The same things were measured in two ways. Each way mixes the same 11 hidden numbers, adds some noise and spreads widely along 8 directions of its own, which tell nothing about the thing.
In the rows, zero is written as 128.
Some things both ways: the first way, then the second way.
[145  96 122 145 136 177 103 172 124  69 141  87  78 170 149 184  83  95
 187  72  29 122 147 179  98 155]
[ 94 140  80 131 143 116  78 101  93 134  85  78 117 152 109 203 122  78
  95 107 110 137 126 155 169 115 126 105  62 137]

[122 134  97 129 100 187  86 102 112 159 112 107 137 143 122 138 111 121
  73 143 154 104 150 156 138 133]
[108 120 133 172 129 137 106 129 133 107 116 100 131 108  79 144 120 117
 137 142 125  84 110 109 151 115  90 105  93 177]

[137 125 102 121 112  65 153 152 119 116 126 159  82 136 148 141 101 147
 158 114 174 108 127 127 107 138]
[134  94 124  89 128  92 190 181 140 119 100 125 139 189 168 147 119  95
 150 142 115  48 126 189 201 142  85 136 100 135]

[159 133 148 109 100 108 155 155 116 111 107 140 103 129 144  98 133 131
  97 180 147 130  86  45 112 168]
[ 83  99 111 117 125 169 133 160 136 132 169 151 179 126 147  94 131 136
 156 143 111 141 119 136 145 120 105 124 139 140]

[125 125  76 123 138 134 134 123 135 131 148 147 113 160 155 157 107 127
  67 107 162 124 190 143 148  97]
[105 140 100 163 134 130 126 118 143 135 117 137 140 120 114 136 138 134
 130 150 137 150 130  90 143  94 126 120 146 143]

[105 138 122 119 133 107 122 139  97 142 127 115 121 132 106 131 124 139
  92 173 159 133  75 164 130 150]
[ 82 160 135 151 136 131 134 118 138 113 119 147 145 112 106 132 108 141
 123 169 129 164 100 114 146 144 145 106 166 121]

[143 147 127 117 129 144 141 137  96 115  96 127 145 154 129  92 141 138
  49 167 139 145 109 110 168 145]
[135 139 123 115 135  77 133 162 150 136  93 121 161 166 162 184 153 110
 120  89 178 142 143 106 181  42 156 147 129 131]

[171  94 112 128  86 120 125 123 111 124  86 137 107 131 125 110 124 176
  96 139 188 106 152 119 129 114]
[148 121 124 102 100 114 105 166 135 107 128 117 137 138 140 149 115 118
 114  70 157  91 124 121 166  61 123 111 103 141]

[149 100  86 102 158 151 104 140 133 106 173 125  92 160  84 169 104 163
 159 114 139 129 128 233  82 108]
[161 146 148 109 100 136 112 102 135 133 101 127 114 147 126 131  78 154
  80 132 157 135 113 138 133 120 166  83 119  82]

[126  87 132 141 132 118 121 116 119 118 144  88 103 134  94  91 144 135
 118 126 127 147 143 102 122 110]
[165 160 133 118 110 157 194 171 140 129 119 152 102 123 137  99 127 155
 138 149 148  95 127 104 145 101 107 111 146 128]

[132 133 136 165  96 123 104  94 120 194 112 110 169 100 130 124 136 143
 153 123 125 106 142 181 134 123]
[105 148 120 141 106 163 100 116 122 128 145 144 154 114 109  97  95 143
 132 144 140 188 118 140 128 126 154  90 138 124]

[158  99  74 125 125 132 131 185 118  99 115 135 114 152  99  85 142 116
 155 164 141 113  91  92  89 214]
[134  95 109 125 156 104 125 152 133 131  97  77 147 164 150 201 145  96
  90 122 120  87 119 148 202  97  92 136  82 169]

[144  75 106 135 134  43 167 131 132 173 170 128 114  79 123  88 101 173
 174 117 164 167 121  63  93  73]
[114 105 109 127 125 138 145 151 130 131 135 122 139 131 122 112 139 119
 157 144 104  89 136 138 145 128  74 110  98 168]

[142  41  67 132 139  92 107 141 102 191 154  94 101  93  95  81  93 186
 170 129 193 133 121  90  65 112]
[ 77 129  79 125 149 100 124 124 105 158  98 105 146 170 115 157 178  75
 123 119 126  99 192 101 163 155 143 100  95 120]

[155  74  87 112 137 132 111 153 123 140 171  97 105 134  66 128 121 138
 169 124 136 115  92 164  76 133]
[ 54 139  74 115 158 101 132 101 129 142 127 130 180 154 119 137 137  87
  94 169 109 170 141 130 181 178 184 105 157  90]

[ 97 151 126 132 158 111 112 127 142 159 143 118 148 135 125 148 134 153
 121 142 161 135  90 183 123 107]
[121 117  97 107 110 144 123 142 113 141 126 123 139 177 153 146 126  76
 117  91 134  78 152 148 171 137 124 114  90 133]

[117  71 122 161 156  87 131 197 165 117 171 131 116 140 119 143 140 107
 155 118 126 131 100  89 110 148]
[103 120  85  85 145 110 147 168 123 146 115 127 154 191 175 144 144  98
  98 114 124 117 135 153 189 121 145 129 129  88]

[184  91  93 104 125  78 162 151 104 149 167 102 103 124 114  91 107 158
 173  78 116 114 118 116  91 108]
[132 108  91 119 127 115 153 138 143 140 138 120 159 128 124 108 147  93
 136 156 115  99 139 139 151 145 118 110 119 158]

[149  75  74 131 110 148  96 129  87 114  95 131  91 144  74  77 143 133
 125 186 179 116 138 118  90 209]
[120 161 121 120 114 163 147 164 103 137 123 139 182 171 157 129 153 135
 169 116 168 189 193 121 180  68 135 116 110 118]

[119 102 115 119 166  55 163 147 104 125 169  92  95 104  77 133 129 137
 165 155 112 166  49 185 106 109]
[ 85 185  74 150 138 106 133 149 105 128 101 133 119 123 103 169 162 115
 149  64 148 104 146  74 145  67 139 125 131 131]

[120 105 175 138 157 113 127 176 132 112 142 157 110 154 158 159 106 110
 106 134 149 159  89  56 146 149]
[152  83 125  99 114 144 134 201 111 134 124 122 150 169 166 104 123 135
 135 124 140  92 132 190 162 133 111 103 103 118]

[ 97  77 130 210 130 123  91 141 152 144  86 143 162 130 133 105 146 124
  94 152 165 119 130  83 165 144]
[125 148 135 132 115 157  98 171 108 129 136 111 161 150 136 157 136 130
 120  55 175 129 155 105 178  55 129 112  95 160]

[135 129 128 141 108  89 139 164 126 179 139 108 170  97 143 114 127 179
 146 120 152 140 125 102 130 112]
[ 58 125  78  90 157  82 108 166 125 156 121 110 179 195 147 164 156  72
 109  66 142 134 151 128 203  78 170 141 112 110]

[127 107 118 137 126 132  95 153 101 134 114  85 121 136 136 124 108 196
 126 124 144 141 148 162 106 125]
[ 93 173 119 124 163 106 177 150 126 157  91 128 107 167 127 138 161 126
  91 143 122 110 150  87 159 156 130 105 144 115]

[118  36 113 158 157   4 166 199 123 117 174 142  75 103  79 120 121 129
 191 137 151 150  63  99 103 145]
[ 90 165  80 141 165  86 157 134 118  96 105  96 151 122 105 194 164  97
 112 141  92 125 137 107 203 117  93 114 117 167]

[145 111  82 140 126  52 162 115 116 185 155 115 128  57 121 113 124 173
 210 125 132 112 126 176 106  76]
[107 127  89 133 129 102 113 119 145 106 104 116 139 135 140 188 129  79
 120 152 122 171 130 117 193  78  99 130 114 165]

[136 105 128 156 146 115 133 126 147 129 159 131 107 102 149 167 106 129
 169 109  85  99 131 170 139  72]
[ 67 138  96 126 120 147  83  76 132 131 145 153 141  92 101 134  80 152
 107 143 128 190  97 117 130 122 180  97 164  97]

[112 178 191 162 101 162 102 104 105 150  68 145 190 129 177 100 137 153
  44 157 158 136 156  77 218 132]
[167 109 144  94 120  96 136 144 140 141  99 102 119 144 127 163 108 145
 107 103 153  64 124 143 163  95 134 107  91 134]

[113 162 101 113 131 137 118 142 109 164 153 102 147 125 149 145 112 172
  97 123 145 114 152 168 145 105]
[ 85 126 123 150 156 148 166 171 147 136 138 132 132 123 104 107 142 140
 136 161 116  82 110  94 165 125  91 124 145 162]

[124 164 128 118 152 155 130 167 117 110 121 149 153 159 145 109 135 129
  69 167 137 132  96  93 165 167]
[ 92 108 117 150 169 139 124 140 140 149 137 108 154 113 107 165 128 159
  99 113 123  77  85 117 165 104 127 137 134 161]

[120  78  52 120 162 159  89 117 125 129 154 108  97 146  70 125 114 146
 136 147 177 140 132 175  81 118]
[ 90 144 108 141 141 158 177 124 112 173 126 153 120 137  97  81 138 156
 138 180 117  98 166 111 128 209 132  78 149 115]

[150  53  64 146 116 150 111 171 131 108 117 100 107 138  82  78 129 120
 135 167 124 125 107  85  73 185]
[ 99 125 141 141 138 151 110 142 129 135 126 116 125 119 108 123 119 157
 113 132 118 117  96 120 124 120 108 102 117 140]

[123 106 178 142 179  75 142 179 121  98 162 124  81 137 148 203 101 123
 165 105  79 129  56 187 140 108]
[114 144 122 115 108 171 159 207 107 131 152 181 143 131 150  57 114 170
 155 120 156 136 119 150 132 141 148  99 182  92]

Other things, the second way, with their names:
K798: [109 151  88 149 141 125 163 152 121 136 124 137 147 130 123 134 147 112
 137 131 133 110 134 126 162 140 133 120 152 152]
K582: [191 104 159 112 108 104 127 183 161 123  86 116 102 156 160 141 105 125
 101 135 172 108 104 139 164  72 110 119 114 145]
K869: [158 145 131 136 127 124 150 194 108 146  99 115 115 146 123 143 132 153
 136  73 171  62 131 143 157  90 126 114 107 149]
K91: [138 158 107 114 136  84 192 139 145 147  80 135 142 189 166 168 159  83
 126 138 148 119 168 119 186 115 139 140 130 125]
K723: [128 155 132 148 138 137 168 139 139 154 123 135 117 110  93  80 141 169
 124 169 124 114 129  98 111 150 121  87 148 139]
K275: [123 177 111 173 131 164 124  97 126 141 148 123 157  95  75 110 126 152
  93 151 141 164 140  88 146 133 153  79 147 159]
K774: [107 125 138 175 147 141 128 176 140  93 112 107 112  99 105 152 125 132
 138 142 109  80  57 121 151  92  55 135 116 189]
K450: [184 104 140 100 117  92 152 135 168 134  95 116 110 136 138 132 104 139
 101 148 137  74  89 152 133 111 129 115 120 119]
K581: [128 152 137 102 123 111 161 145 133 148  95 128 145 188 152 135 162 111
 127 144 156 155 206  88 175 105 129 101 107 118]
K742: [111 112 141 135 137 145 157 213 124 141 125 144 149 160 155  86 155 159
 162 149 139 133 145 133 146 122  85 112 137 144]
K107: [149 125 142  93 103 146 129 174 118 137 112 142 129 164 169 123 105 170
 133  95 156 128 122 161 137  81 129 112 115  92]
K12: [ 65 187  78 162 156 148 136  71 127 145 144 140 145  94  79 140 117 145
  90 164 108 183 121  91 157 148 160  96 173 142]
K208: [135 130 114 132 132  99 150 131 134 133 116 112 110  94  87 149 127 149
 129  99 120  27 106 119 122 126 115 104 111 159]
K493: [135  87 106 103 129 108 144  94 145 160 107  95 138 165 139 157 156  67
 113 167 104  78 180 123 160 164  96 106  65 165]
K464: [122 123 116 113 132  97 116 113 130 131 107  98 144 139 104 155 115 137
 110 136 125 134 137 140 167 104 131  92  93 129]
K326: [ 78 114 122 167 162 156 136 168 124 126 146 114 124 104  88 120 121 162
 122 113  84  29  59 136 131 147  72 119 123 175]
K685: [ 65 182 107 201 167 144 152 150 129 152 148 138 160 109  77  90 178 148
 130 123 125 115 132  59 117 142 127 110 169 171]
K199: [139 118 105  92 118 121 160 163 128 154 121 147  99 117 127 106 122 160
 134 125 142  80 131 128 129 127 139  96 144 108]
K967: [ 75  81  62 114 135 109  65  39 132 132 129 105 144 103  92 179  64 100
  81 150  83 116  67 186 149 169 171 104 114 106]
K387: [124 138  97 129 119 139 138 143 115 116 138 126 138  97 102 107 127 151
 143 132 111 110 118 138 129 118 111  92 120 134]
K411: [ 79 142 116 148 140 131 107 147 117 126 127 116 163 133 113 182 131 113
 134  62 151  87 113 113 170  86 147 137 116 148]
K577: [130 112  86 102 134 114 140 153 136 122 128 117 132 123 139 148 136 123
  99 133 116 105 118 124 172 105 113 113 131 135]
K819: [111 159 136 152 131 158 100 128 127 146 121 108 148 140 108 147 126 123
 117 133 161 192 150  98 176  72 134 108 102 167]
K604: [ 89 149 109 130 129 111  95 133 115 121  85 128 135 157 147 198 132 101
 120  93 157 156 132 111 165  77 151 130 121 104]
K518: [156 139 138 107 136  75 206 186 160 141  73 133 105 188 162 129 175 106
 124 161 145  86 178  86 172 119  91 118 128 136]
K540: [139 112 102 109 139 123 216 208 122 134 104 116 157 201 163 126 166  72
 173 162 125  62 177 170 227 140  73 135  90 159]
K585: [119 119 116 149 159  77 123  78 152 132  67  68 124 146 106 214 168  69
  95 173 103 102 152  83 170 119  84 118  65 181]
K93: [ 98 123 154 173 150 156 121 131 158 120 128 115 160 111 105 139 128 159
 127 185 129 163 112  86 166  89  87 119 130 181]
K125: [127 139  98 111 107 138 158 108 126 144 154 153 121  92 100  66 114 160
 124 178 105 134 149 127 106 192 132  54 152 129]
K237: [154 147  95 125 112 132 111 160 124 113 134 118 143 121 140 128 135 114
  87 136 150 191 146 112 175  89 126  89 136 157]
K639: [140 139 167 135 116 178 201 181 165 165 145 190 109 121 128  26 116 206
 154 198 160 136 137  89 119 137 113  95 193 138]
K364: [ 69 133 113 114 129 128 112 128 132 143 144 146 166 140 120 115 102 117
 116 139 142 176 128 138 167 146 182 102 155 112]
K425: [159 120 162 132 114 135 121 172 122  73 102  88 126 137 123 168  91 127
 117 131 130  84  90 169 197  97  68 103  71 167]
K867: [ 78 119  84 135 131 155  76 135  98 133 143 109 172 146 126 164 114 104
 115  74 129 127 117 161 175 107 143 119  99 141]
K533: [157 118 108 116 136  62 155 143 158 140  77 117 113 151 137 155 167 109
  96 154 157  93 168  71 163 110 134 106 138 122]
K475: [125 155 141 142 111 163 191 179 128 143 134 171 135 131 118  57 123 172
 197 156 150 121 142 135 130 129 113 105 150 136]
K282: [ 89 120 115 138 153 137 162 152 130 137 113 127 145 153 141 115 159 109
 133 201  94 143 141 129 156 170  81 111 127 147]
K362: [ 71 167 114 142 156 108 189 121 142 169 111 147 144 147 112 124 171 122
 159 170 125 151 184  77 149 145 126 116 145 152]
K54: [123 156 118 108 120 137 125 124 113 146 104 135  94 134 116 133  88 169
  99 102 138 106  98 145 123 121 165  94 130  75]
K626: [ 94 122 117 130 128 135  94 137 127 118 100 129 129 150 137 161  99 122
 117 117 141 131  88 140 156  88 141 130 125  93]
K782: [ 53 125  75 130 155 149 110 122 112 132 142 119 150 129 112 180 116 105
  99 104 107  97 104 127 194 129 135 128 127 138]
K660: [116 158  92 136 106 139 130 112 141 127 138 147 165 137 146 128 150  77
 129 138 143 180 166  87 152 105 136 117 138 149]
K101: [142 140 110 146 147 109 181 123 147 114  88 114 101 125 123 170 126 110
 101 175  97  60  88 132 164 151  86 127 128 155]
K184: [ 86 144  86 126 138 134  80 136 112 142 145 112 161 132 116 143 119 115
  93  87 137 171 118 136 164  97 165 106 124 136]
K580: [ 86 137 129 107 141 155 154 188 113 152 118 151 144 191 167 125 105 129
 130 117 145 128 108 180 182 135 150 136 143  95]
K250: [ 86 172 105 148 153 112 139 131 134 121  92 132 128 147 119 158 132 126
 101 149 132 163 116  98 174 101 137 121 153 110]
K628: [133 115 112 109 125 105 150 142 128 142 103 123 121 161 142 158 125  90
 111 135 138  84 150 143 181 162 127 106 113 148]
K120: [191 148 161 107  98 139 194 164 134 122  91 134  99 159 153 106 115 145
 144 177 135 116 145 151 149 125  76  94 100 136]
K689: [136 116 117 122 115 132 114 127 137  99 110 122 131 123 134 159  96 140
 110 135 127 116  87 142 157  88 116 116 121 112]
K256: [ 56 163  94 135 134 117  86 105 104 144 135 129 159 122  81 113 128 132
 123 118 130 197 154 114 129 137 178  73 131 113]
K441: [134 147 146 122 138 125 140 180 128 113 109 110 140 159 141 155 119 132
  93 108 147 103 103 138 188  99 126 120 122 129]
K744: [ 33 142  63 119 167 136 160 152  92 142 155 151 167 117  94 104 110 161
 136 146  95 131 103 180 174 191 170  98 179  91]
K551: [ 44 120  38 127 168 115 135 146 107 133 141 127 181 139 128 168 158  89
 124  99 102  88 121 136 192 136 147 140 148 119]
K141: [136 145 101  98 126 104 157 121 146 137  97 149 119 146 157 133 108 135
  97 180 127 189 120 147 156 126 149 107 162  93]
K372: [ 94 148 135 159 125 155 112  84 147 139 133 123 130 100  71 112 111 131
 125 194 128 182 145  82 145 131 120  81 119 173]
K73: [176 106 130 104 103 139 114  99 149 152 110 119  55 106 116 112  79 165
  70 155 112  90  89 134  91 138 108  75 107 127]
K37: [163 131 149  84  89 150 159 190 111 168 114 149 108 182 161  71 127 153
 165  88 162  88 170 154 107 116 120  93  91 104]
K936: [128 116 133 137 145  93 150 157 174 119 100 125 129 145 142 139 128 110
 102 160 126  97  82 120 158 116 109 137 148 143]

Some of these things the first way, each followed by its name:
[120  72 103 137 181  92 152 184 140  99 177 140 100 147 115 130 130 123
  85 132 141 147 117  83 153 109]
K577
[131 108 177 142  92 141 116 128 124 120  98 125 127 150 153 151  99 136
  61 132 167 188 150  73 154 113]
K256
[ 91  67 135 185 172 136  96 129 158 125 164 118 125 145 132 147 111 121
 111  94 116 164 175 120 151  78]
K54
[127 131  67 151 125  83 145 189 145 123 141 141 123 127 168 140 125 160
 164 103 121  80 168 161 113 144]
K73
[150 216 148  91  96 108 143 135  94 157 132 153 128 119 179 161 113 150
 156 124 135  74 115 169 134 156]
K967
[103  94 202 167 146  68 147 139 140 146 165 138 136 113 126 133 134 101
 105 137 126 182  95  57 168 107]
K387
[152 142 137 118 110  84 145 148 103 176 148 105 133  69 140  99 103 178
 211 141 112 125  81 115  82 131]
K585
[130  75  25 196  95  62 100 110 104 226 117 109 143  86 116  58 144 165
 204  83 154  19 199 182  99 155]
K101
[149  49  59 149 179 216  76  97 124 143 153  96 121 162  88 124 124 109
  73 110 101  97 169 194 150  84]
K551
[106 130 134 124 152 168 102 128 131 108 130 115 119 154 116 134 134 124
  78 164 151 146 109 115 140 125]
K782
[105  70  56 164 172  96 131 137 152 126 163 117 119 156  95 106 134 112
 126  95 128 128 141 151 122 108]
K91
[134  84  95 116 169 159 111 130  98 102 135 102  72 151 124 141  87 143
  88 142 126 149 123 154 117 101]
K604
[102 116 168 127 149  99 135 143 149 136 180 129  97 129 164 175  89 121
 114 113 145 174 121  64 127  87]
K626
[101 145 154 166 138  87 122 131 118 207 153 110 193  96 152 124 125 173
 127 110 123 143 137 154 164  96]
K723
[140 108  91 137 132 129 119 148 108 160 131  98 164 134 107 103 133 168
 118 122 143 142 140 159 130 127]
K184
[132 102 153 124 134 105 150 144  99  97 119 123  89 137 149  95 117 143
  72 141 159 166 135  20 159 113]
K199
[101 129 126 184  87 105 112 130 150 129  94 147 143 147 144 130 160 109
 120 118 161  96 181 121 152 167]
K12
[114  94 134 144 161  73 136 181 144 115 168 148  90 119 159 180  81 171
 159 106 144 143 122 134 122  85]
K581
[112  51  26 169 160 136 110 167 150  97 130 117 108 171 100 111 122 118
 105 127 129 127 153 154 102 148]
K37
[120 125 162 152 124 145 107 121 141 139 110 132 149 145 140 132 131 114
 106 140 149 153 115  92 140 137]
K867
[124  81 102 159 134 165  76  96  87 170 121 109 144 127  87 108 135 135
 115 135 156 121 167 166 156 135]
K744
[167  57  65 147 112 109 121 165 106 122 109 113 106 141  93 109 149 148
 150 120 153  88 148 159 111 160]
K237
[118 142 124 158  98 111 135 155 156 150 122 127 156 148 172 145 133 106
  84 100 123  92 143 108 157 136]
K936
[109 132  91 116 154 134 146 165 134 105 145 120 131 171 133 135 122 123
  56 131 155 162 128 104 155 116]
K582
[ 94 156  92 165  80 103 122 160 143 144 115 126 145 112 148 146 135 113
 156 134 136  73 137 142 129 172]
K372
[170 110  97  93 134 112 158 146 115 121 164 115 114 145  96  87 120 153
 126 114 129 147 118 107 103 116]
K450
[106 109  91 119 139  65 121 178  89 135 144 156  91 133 108 151  97 168
 144 146 213 121 102 163 111 169]
K425
[145 113 180 130 101  84 167 159 141  60 121 140  78 153 143 135 139  97
 140 128 127 168 122  39 118 157]
K141
[115 131 149 141 152 113 134 133 143 138 154 107 141 112 144 167 112 165
 123 120 118 161 117 172 149  53]
K518
